The same things were measured in two ways. Each way mixes the same 11 hidden numbers, adds some noise and spreads widely along 5 directions of its own, which tell nothing about the thing.
In the rows, 128 means zero.
Some things both ways: the first way, then the second way.
[219 111 127 154  85 154 116  53 127 166 159 153 121 132  62 191 144 135]
[124 116  91 174 114  75 117 170 141 166 130  80 112 156 169 143 142]

[173 133 105 102 184 177  99 160 109 145 138 129 163 177 163  92 137 119]
[ 74 131 148 107 159 161 136  65 120  69 168 156 111 169  83 146 143]

[189 155 148 129 177 171  96 168 101 147 128 134 146 161 158 129 134 132]
[132 111 124 139 131 122 165 117 163 178 130 116 142 163 145 141  97]

[141 120  86 118 120 169 109  64  68  94 140 113 155 101 173 106 105 128]
[103 154 137 141 155 172 129  68 105  10 170 109 124 170 142  93 181]

[133 143 147 171 113  99 180  76  79 134 146 104 125 102 147  98 106 133]
[103 141 117 151 108  81 153  56 137 149 131 108 133 187 162 123 110]

[144 124  94 106  92 159 111  98  93 111 114 113 129 109 150  95 144 109]
[106  80 129 120 144 133 124 110 108 134  98 160 131  87 107  92 139]

[126  82 124 188  74 110 129  18  77 149 123 153 110 114 124 134 107 139]
[ 77 153  88 121  84  84 141 136 142 157 136 149 134 143 107 160  88]

[177 156 112 108 123 141 113 103 131 118 152 127 129 134 110 106 154 124]
[165 109 111 166 119  95 122 152 159 176 141  89 150 124 181 132 128]

[ 81 146 152  82 103  83 139  94 134 107 170 152 145 123 173 114  29 103]
[117  94 139 125 131 141 139  77 142 125 160 126 178 152 145 127 148]

[109 126 139 173 108  96 146 150  56 114 139 113 145  80 145 119  98 130]
[119 161 129 109 109 161 163 112 142 186  82 128 104 151 143 123  46]

[156 117 110 114 156 135  82 186  60 180 113 120 159 135 142 139  76 120]
[117 173 120 117 169 161 143 139 123 128 148  94 109 154 188 173 128]

[191 137 134 144 155 155 120 169  96 171 100 127 114 123 120 148 112 161]
[127 111 111 121 146 107 150 154 184 169 150 100 156 163 165 159 106]

[158 120 122 122  74  93 129  45 153  81 196 128 140 113 105  84 139 121]
[ 77 121 122 119 117 144 136  80 144 130 144 171 100 164 134 135  96]

[102 123 124 122 108 111 151  36 125 115 207 149 138  86 154 124  71 129]
[ 73  85  97 177 110  88 106  85 118 131  94 137 111 144 142  43 133]

[197 155 157 118 174 163 105 137  87 134 142 139 142 162 124 154 110 130]
[140 168 138 150 134 136 113 107 110  87 155 144 142 129 186 101 153]

[156 114 130 109  89 144 108  60  87 119 161 133 108  66 140 153  97 124]
[ 95 151 146  87 186 170 131 137 140  78 152 203 104 134 126 144 126]

[213 154 120 139 163 155 135 138  97 152 140 145 145 156 105 138 130 118]
[ 92  88 158 125 125 140 111  76 120 135 121 177 103 135  82 135 131]

[165 124 117 136 112 130 127 148 108 134 112 135 161 157 140 124 110 118]
[ 84  68 124 132 111 130 182  83 160 188 125  99 139 208 116 172 109]

[103 145 134 138  65 147 152  58 130 106 159 149 126 111 103 150 133 102]
[103  75 148 115 109 152 134  67 102 103 104 154 142 128  42  99 142]

[122 135 146 126 109 155 137  62 119 103 172 158 155 136 152 129 100  91]
[132  91 125 159  78  93 112 123 141 181  93 107 137 124 105 104 112]

[199 144 149 140 110 144 127 155  99 139 145 131 143 120  94 163 110  97]
[ 87 148 107 176 115 134 131  97  95 137  91 111 103 175 192  94 138]

[ 93 143 137 104  73 110 152 104 148  98 154 133 132 118 114 110 114 106]
[153 150 133 128 121 139 130 120 132 101 161  92 167 132 137 140 144]

[114 148  92 117 108 177 110 102  86 127 103 121 126 101 143 130 119 110]
[161 171 114 122 144 157 129 170 111  59 132  94 143  71 146 106 152]

[143 145  98 102 128 135 147 139 107 122 133 113 131 118 128  91 133 116]
[ 83 139 117 133 133 117 153 113 135 127 132 150 105 172 140 152 121]

[206 174 132  92  91  91 198 135 205 146 166 123 124 145  64 123 129 129]
[143  50 155 110 159 117 103 119 139 152 130 162 118  79 134 140 154]

[214 142 125 136 143 174 118  83 104 141 141 120 135 134 123 129 134 129]
[118  73 121 159 124  94 103 104 127 148 116 124 134 121 155  82 147]

[180 197 134 138 176  97 161 195 118 183 157 149 146 185  98 134 132 108]
[163 189 124 189 105 101 128 117 110 164 131 116  95 124 181 162 129]

Other things, the second way, with their names:
<524>: [ 77  62 132 137 102 140 113  78 123 114  98 143  93 162  96  80 134]
<398>: [162 125 175  79 136 150  82 160 155 149 150 135 125  94  78 196 125]
<264>: [154 200 124 132 132 123 141 163 157 129 161 110 110 152 164 184 105]
<290>: [167  81 131 160 106  89  96 153 129 145 100 106 111  79 118  99 146]
<229>: [172 160 115 163 108  71  99 168 128 123 136  84 151  91 132 117 151]
<197>: [159 160 112 159 123 123 125 158 140 120 167  72 137 123 134 155 143]
<142>: [ 88 135 133 144 160 126  77 119  99 123 122 175  68  86 147 117 152]
<675>: [188 152 131 158 128 104 133 159 171 147 169 107 139 127 173 165 122]
<689>: [177  50 129 165  70  76 120 120 152 232 108  99 191 118 119 115 114]
<226>: [116 126 149 145 137 157 118  66 138 140 184 103 135 171 127 174 147]
<633>: [150 151 119 174 140 117 131 123 130 118 154  83 129 167 151 132 143]
<349>: [120 146 104 132 157 136 158 130 110  98 141 185 136  89 153 114 133]
<216>: [ 97  70 115 118 109 130 161 108 163 142 119 135 155 155 125 117 107]
<632>: [114 121 140 126 124 126 144 104 159 170 134 111 109 183  96 174  99]
<12>: [169 115 160 135 134 133  96 141 123 163 115  88 102  93  98 169 144]
<541>: [ 78 162  97 100 129 125 112 164  94 125  66 167  32  81 125 104  98]
<148>: [138 109 137 129 115 132 129 116 133 158 123 118 123 117  89 139 114]
<19>: [122  38 153  89 123 151 137 110 171 179 106 121 155 149  92 117  93]
<437>: [145 175 111 151 139 135 145 132 131  66 139  97 137 133 125  71 131]
<442>: [148 143 147 117 147 149 119 101 109 110 144 142 140  81 111 127 143]
<361>: [122  43 168 116 116 193 144  71 149 130 147 139 161 158 103 151 142]
<382>: [130 216 115 153 166 106 121 144 114  24 163  87  83 158 136 122 164]
<721>: [133 116 113 150  98 124 133 126 100 131 115 161 139  91 173 111 141]
<727>: [134 133 110 166 139 123 108 146 104 154 114 154 110  60 169 119 146]
<63>: [135 170 122 201 134 155 122  80 102  82 170  73 132 171 157 104 172]
<347>: [ 87 200 107 122 123 154 137 127 103  69 112 149  75 133 152 105 117]
<439>: [137 137 131 104 142 144 120 147 153  84 163 107 122 143 163 143 135]
<486>: [100 202  81 145  98 135 122 198 140 156 113  75  64 144 183 174  98]
<149>: [124 125 118 151 129 123 123 124 104 138  89 126  96 101 146  79 124]
<701>: [ 84 150  93 151 114 109 121 125 103 121 122 124 129 141 175 128 147]
<159>: [168 132 115 147 128  91 125 176 165 168 133  84 116 140 155 141 108]
<394>: [124 110 125 156 113 128 173  95 151 172 132 105 146 165  91 161 109]
<174>: [160 132  93 178 122  81  84 168 120 127 138  95 163  78 166  67 161]
<698>: [ 45 112  95 122 107  94 138 125 140 159  90 187  92 134 141 113  95]
<630>: [132 120 137  77 164 168 134 159 155 120 117 141 103 103 143 118  96]
<150>: [ 96  93 100 155  72 104 146  88 152 106 155 103 174 209 129  74 128]
<719>: [ 83 117  97 142 118 108 157 116 125 144  86 154 104 149 157  98 100]
<57>: [137  98 159 129 136 165 123  98 132  72 157 125 151 150  98 122 164]
<126>: [172 120 151 104 143 116  95 162 172 179 165 101 154 112 139 170 115]
<302>: [135 130 121 172 140 107  94 100 103 116 170  94 156  96 168 130 192]
<60>: [ 89  81 171 104 176 169 102  85 142 115 173 166 136 138  67 168 159]
<85>: [132  96 161 103 173 145 106 104 139 106 155  88 145 153 110 141 157]
<614>: [100  81 144  72 154 153 117 139 163 163 125 156 117  98  59 156 100]
<728>: [103 170 121  92 115 162 139 128 107  47 119 147 109 132  94  95 117]
<464>: [ 59 124  99 159  97 134 134  73 119 129 132 130 116 164 147 109 127]
<715>: [ 69 105 113 121 114 125 131  83  85 148  91 195 107 113 148 117 123]
<74>: [ 94 169 126 143 140 122 113  86  91  84 130 167  81 114 138 108 146]
<31>: [158  75 195  57 155 155 132 103 155 173 144 143 167 104  43 191 116]
<9>: [ 94  83 141 141 154 146 141  52 116  88 123 124 123 152 119  75 158]
<571>: [ 88  91 136 112 132 125 131  90 149 148 132 168 100 151 121 144 108]
<225>: [136 124 133 115 133 124  97 154 102 126 106 162  83  70 123 127 140]
<315>: [135 175 115 128 118  99 132 142 126 116 133 117 125 124 128 133 123]
<391>: [126 114 154  58 132 214 128 125 126 102 120 131 127  81  83 129 111]
<641>: [128 119 153 100 136 130 129 123 142 142 124 146 138 124 105 149 121]
<645>: [119 117 121 171  97 152 155  74  97 141 102 120 118 155 153 112 127]
<557>: [ 62 171 135 112 147 155 135  73 101  50 143 150  93 195  97 125 140]
<188>: [129 130 164 104 137 196  95  77  88  92 146 115 143  91 105 123 166]
<193>: [127 147 113 152  95 117 136 119 119 102 129 104 132 141 145 110 139]
<73>: [ 57  96 129 130 161 116 133  65 129 118 137 173  94 173 131 137 142]
<625>: [121 140  93 155 118 103 188 124 159 141 136 113 141 181 167 125 100]
<585>: [123  81 119 168  71  87 118  78 109 171  98 130 143 115 141  93 131]
<185>: [149 164 121 118  98 146 153 167 177 120 142 125 139 158 169 138  84]
<436>: [122  72 159 108 153 126 135 103 158 152 145 112 139 164  65 174 137]

Some of these things the first way, each followed by its name:
[185 163  76 147 151 159 107 168  51 114  95 109 156 151 118 107 167 121] | <645>
[161 193 100  75 159 178 168 156 184 128 164 131 161 179 114  98 159 101] | <290>
[138 147 116  78  38 104 134  61 154  71 147 128 129 140  85 103 146  96] | <721>
[174 104  94 168 125 104 123 113  78 120 123 144 158 125 154 101  92 138] | <464>
[155 147  96 127 119 156 149 132 100  99 127 122 128  98 111 132 140 142] | <57>
[101 144 142 138 140 162 139 138 128 127 150 144 126 104 168 135 131 149] | <437>
[219 132 121 167 109 127 139  47 101 138 148 129 130 116 105 129 120 134] | <571>
[114 137 121  79 113 115 108  76 103 133 155 136 148 158 121 110  86  92] | <715>
[252 126 111 119 189 169  87 120  74 179 150 140 155 162 149 123 107 107] | <142>
[173 152 125 111 122 150 119 131 122 154 123 133 123 142  80 126 128  88] | <701>
[132 121 165 145 116 128 161 112 179 108 165 171 139 158  79 172 120 183] | <150>
[123 130 130  89 133 143 113 126 128 128 167 126 159 124 151 137  73 134] | <630>
[131 132 101  86 117 166 125 110 148 144 171 121 159 147 109  98 145  82] | <541>
[117 119 165 152  94  98 176 115 148 178 176 166 127 114 110 196  69 142] | <436>
[107 112 118 107  85 145 128  63  91 122 169 111 132  65 136 126  95 108] | <85>
[ 75 115  94  92  99 121 138  97  97  94 163 118 158 105 166  91  91 111] | <347>
[146 119  95  90 105 158 108  55 111  92 155 116 160 119 138 108 104 122] | <439>
[ 69 111 131 107  96 126 147  85 117 121 191 139 139  97 131 139  90 111] | <557>
[ 99 144 121 100 103  98 126  35 106 103 194 143 132 106 168 116  94 132] | <675>
[200 109 107 179 101 129 102 126  79 107 145 131 135 103 122 124 184 144] | <63>
[139 150 134 104 117 120 144 130 141 126 168 129 138 139 117 112 135 112] | <264>
[222 113 148 148  86 137 143  51 133 132 137 145 130 131 127 128 106 108] | <698>
[166 108 154 141 122 156 103  79 120 151 155 162 114 133 117 169 125 149] | <174>
[ 89 135 135 122  71 133 161  41 131 119 168 141 108  93 130 119 129 101] | <229>
[181 161 151 183 175 144 114 176 100 195 118 181 142 175 152 169 112 130] | <394>
[162  87 126 165  99 132 107  70  91 155 141 152 132  96 156 144  86 132] | <614>
[135 182 117  81 178 166 123 186 131  88 134 132 155 153 129 102 119 133] | <185>
[181 169 111  87 153 180 120 168 139 151 154 132 176 184 117 105 159  58] | <12>
[142 137 125 152 116 107 135 135 148 167 155 171 133 141 102 155 123 141] | <197>
[187 133 114 138 181 123 112 143  76 198 110 149 146 170 163 123  71 125] | <302>
[220 168 145 143  74 122 139 116 156 105 142 166 148 135  69 175 103 107] | <361>
